The groups are shells around one centre, one inside the other: the same stretched ball of 7 dimensions in 7 sizes.
Some rows, each with its group after it:
[-26  36  20  -1  -9  30  22 -95  19]
(6)
[  7  52   1  13  -1  18  33 -63  37]
(4)
[-50 -41  54 -14 -36 -48 -83  46 -14]
(6)
[-12   4  -2  28  15  15   6 -54 -41]
(0)
[-17  20  52 -20  14 -51 -17 -32   6]
(5)
[-32 -11  13  -8 -34  17 -31 -21 -31]
(3)
[-91  -5  33  19 -61 -45 -52 -34 -23]
(6)
[-38 -22   7  22 -49  10 -41  23  -1]
(5)
[13  3 -7 33 25 30 41 24 18]
(1)
[22 -4 -2 11 16 13 18 55  6]
(4)
[-17  -3  15  15   4  32  17  -6  19]
(2)
[-59  13  20  34 -34 -48 -40 -51 -23]
(5)
[ -6 -15  19  21   2  -8 -34   7  -1]
(1)
[-29 -20  50  -8 -15 -77 -82  24 -25]
(3)
[-47  -1 -15  57 -29  18 -10 -53 -36]
(3)
[ 22 -17  -2  33  14 -21 -14  86   2]
(3)
[ 36  41   8 -14  35  -2  44  -5  16]
(6)
[ -9  34  15  -9 -23  23  21 -23  48]
(5)
[ -5   6  -4  37  -9 -34 -31  -1 -26]
(1)
[ 40  46  10  -5  39  34  69 -15  66]
(3)
[-56   0   5  35 -34  15 -23 -74 -30]
(4)
[-15  13  47 -12   5 -57 -28  -5  10]
(2)
[-27  -6  -9  25 -30  53   3 -22  -8]
(4)
[ 21  11   7  18   8 -37 -12  45  12]
(2)
[  7  26  15  -9   7 -18 -24 -71 -34]
(6)
[ 46  20  11  15  44 -49   6  49  16]
(5)
[-20   1   6  27   3 -35 -21 -17 -49]
(4)
[41 35  5  9 50 15 62  5 41]
(2)
[-15 -25  26   1  -1 -10 -13  65   5]
(4)
[  6 -28  29   4  23 -23 -40  32 -22]
(0)
[-24   6  27 -12 -30 -34 -33  17   1]
(0)
[ 18  45 -19  28  -4   0  22 -31   6]
(5)
[  7  14  12  16   4 -16 -26 -32  -3]
(1)
[ -7  18  15 -16  -9  -7  -3 -18 -13]
(4)
[27 19 -3 19 33  7 51 43 26]
(5)
[  2  39 -14  16 -12  53  36 -68  17]
(3)
[-68 -32  14  37 -40 -11 -31  30 -19]
(6)
[ 18  31   9   6  18  22  19 -55  21]
(2)
[-42  19  25 -14 -41  -8 -21 -45  -3]
(2)
[-11 -35  11  26   2   5 -41  16 -31]
(2)
[ 15 -16  10  19  16 -31 -15  80  -2]
(4)
[ -2 -24  26  18  31  -3 -14  18  -6]
(5)
[ 28  42   8  19  34 -24  41  11  42]
(3)
[37  5  5  2 39  6 17 25 -2]
(1)
[  1  29  23   8  23 -20  25 -12  26]
(1)
[ -8   4  35   2  -9 -40 -37  18  26]
(0)
[-14 -20  19   1 -18 -23 -36  55 -12]
(0)
[-37 -52  31  18   0 -12 -47  42 -32]
(6)
[ 25  24  33 -15  28 -18  26  42  58]
(3)
[-17  -1  10  38  15 -25  -4  -2 -18]
(2)
[  5  14 -10  28  22  23  20 -48 -29]
(1)
[54 -8 -2  2 39 19  4 45 -7]
(6)
[-22  26  13  13 -12 -30   2 -17   1]
(1)
[ 8 39 11 -3  0 11 39 -4 49]
(0)
[-10  17  14 -11 -22 -10 -30 -41 -22]
(0)
[ 11  -5  21  23  20 -24  -8  53  33]
(4)
[ 53  28 -21  20  27  54  39 -18  26]
(5)
[ 59  23  14   2  50 -24  14  37  31]
(0)
[ 15   0 -15  47  13   3  10  36   2]
(1)
[-29  12   2  11 -15  29  34 -10   5]
(6)
[30 31 12  0 35 10 52 20 48]
(2)
[31  6 -1 22 45 46 47  6 25]
(0)
[-21 -16  -4  33  -6   7   6  39 -16]
(3)

New rows, each followed by its group:
[-81 -30  38   0 -40 -20 -56 -30 -54]
(6)
[ 63  46  17  -9  73  -3  57 -10  39]
(6)
[-19 -24  22  16   3   1   2  65  18]
(5)
[-64 -14  24  30 -38 -66 -55  14 -34]
(6)
[ -9 -14  14  21 -13 -34 -25  75  12]
(3)
[-36   5   0  14 -56  10 -44 -47 -23]
(6)
[-19  12  23  14  -8 -29 -46 -66 -23]
(5)
[  6  35 -14  31  -3 -10  11 -34 -11]
(0)
[-31  20  16  -7 -17  31   8 -76  -6]
(0)
[ 11 -13  -7  28  29  -2  -3  11 -51]
(6)
[ 26  25 -10  26  29 -23   6 -22 -35]
(6)
[-30  17  52 -12  -7 -71 -29  -1  17]
(5)
[ -3  27 -27  48   3  38  33 -63 -16]
(4)
[  7  20 -30  49  12  39  51 -11  -3]
(5)
[ -8   5  26  28  19 -43 -29 -22  -8]
(6)
[  8  16   8  28  15 -46  -2  27   5]
(0)
[-32  -5  19  38   5 -44 -38 -36 -40]
(6)
[ -9 -13  28 -21 -21   1 -49  -4 -14]
(6)
[-39  21  43   1   3 -42  -9 -49   2]
(6)
[-21 -43  16   4 -11  28 -27  42 -17]
(6)
[-83 -16  36   9 -57 -28 -57 -28 -26]
(0)
[47 27 -4 17 55 18 71 38 39]
(6)
[ 10  33  -4  34  37   9  44 -52  -1]
(3)
[-62  -2  47  -9 -53 -41 -67 -31   0]
(5)
[-64 -18  44   5 -45 -63 -82  -8 -27]
(0)
[-26 -12  41  10   3 -58 -51   6 -15]
(0)
[-48   0  14   1 -53   7 -29 -21  -8]
(0)
[-27  25   6  18 -11  43  42 -45  32]
(5)
[ 24   8 -15  13  10  51  25  -5  -1]
(0)
[-53  -8  52 -21 -22 -17 -37 -32  -6]
(3)
[ 42  22 -14  37  53  29  44 -22   6]
(0)
[-63 -30  31  18 -34 -30 -67 -16 -43]
(1)
[-44 -47  -1  48 -28  19 -31  44 -26]
(6)
[-28 -11   0  22 -20 -14 -52 -48 -77]
(6)
[ 13 -33  -5  40   2 -22 -37  89 -15]
(6)
[-63 -12  27   6 -32 -38 -46 -30 -58]
(5)
[-74 -10  47  -1 -43 -32 -45 -20  -2]
(3)
[ 64   2 -21  32  42  24   8  22  -5]
(6)
[-72  21  16  14 -57 -26 -25 -65 -25]
(6)
[ 69  11 -25  42  51  24  28  30  13]
(5)
[-8 -3 24 16 10  1  7 25 34]
(0)
[-54 -12  27  16 -13  -9  -1   6  -7]
(6)
[-32   8   2  44  -9 -35 -34 -58 -53]
(5)
[  8  39  15  15  23 -10  42  -8  44]
(4)
[-62   0   8  19 -42  26   2 -38 -10]
(3)
[ 16 -30   1  28  21 -21 -42  37 -52]
(5)
[ 34  11 -10  41  48  29  37  -7   9]
(0)
[-13 -12  22   1   2  19  18  54  31]
(6)
[-22  -1   4   9 -11  63  19 -39   6]
(5)
[-28  23   4  32 -16 -26 -15 -55 -23]
(1)
[ -8 -24  20  20   1 -58 -59  44 -38]
(0)
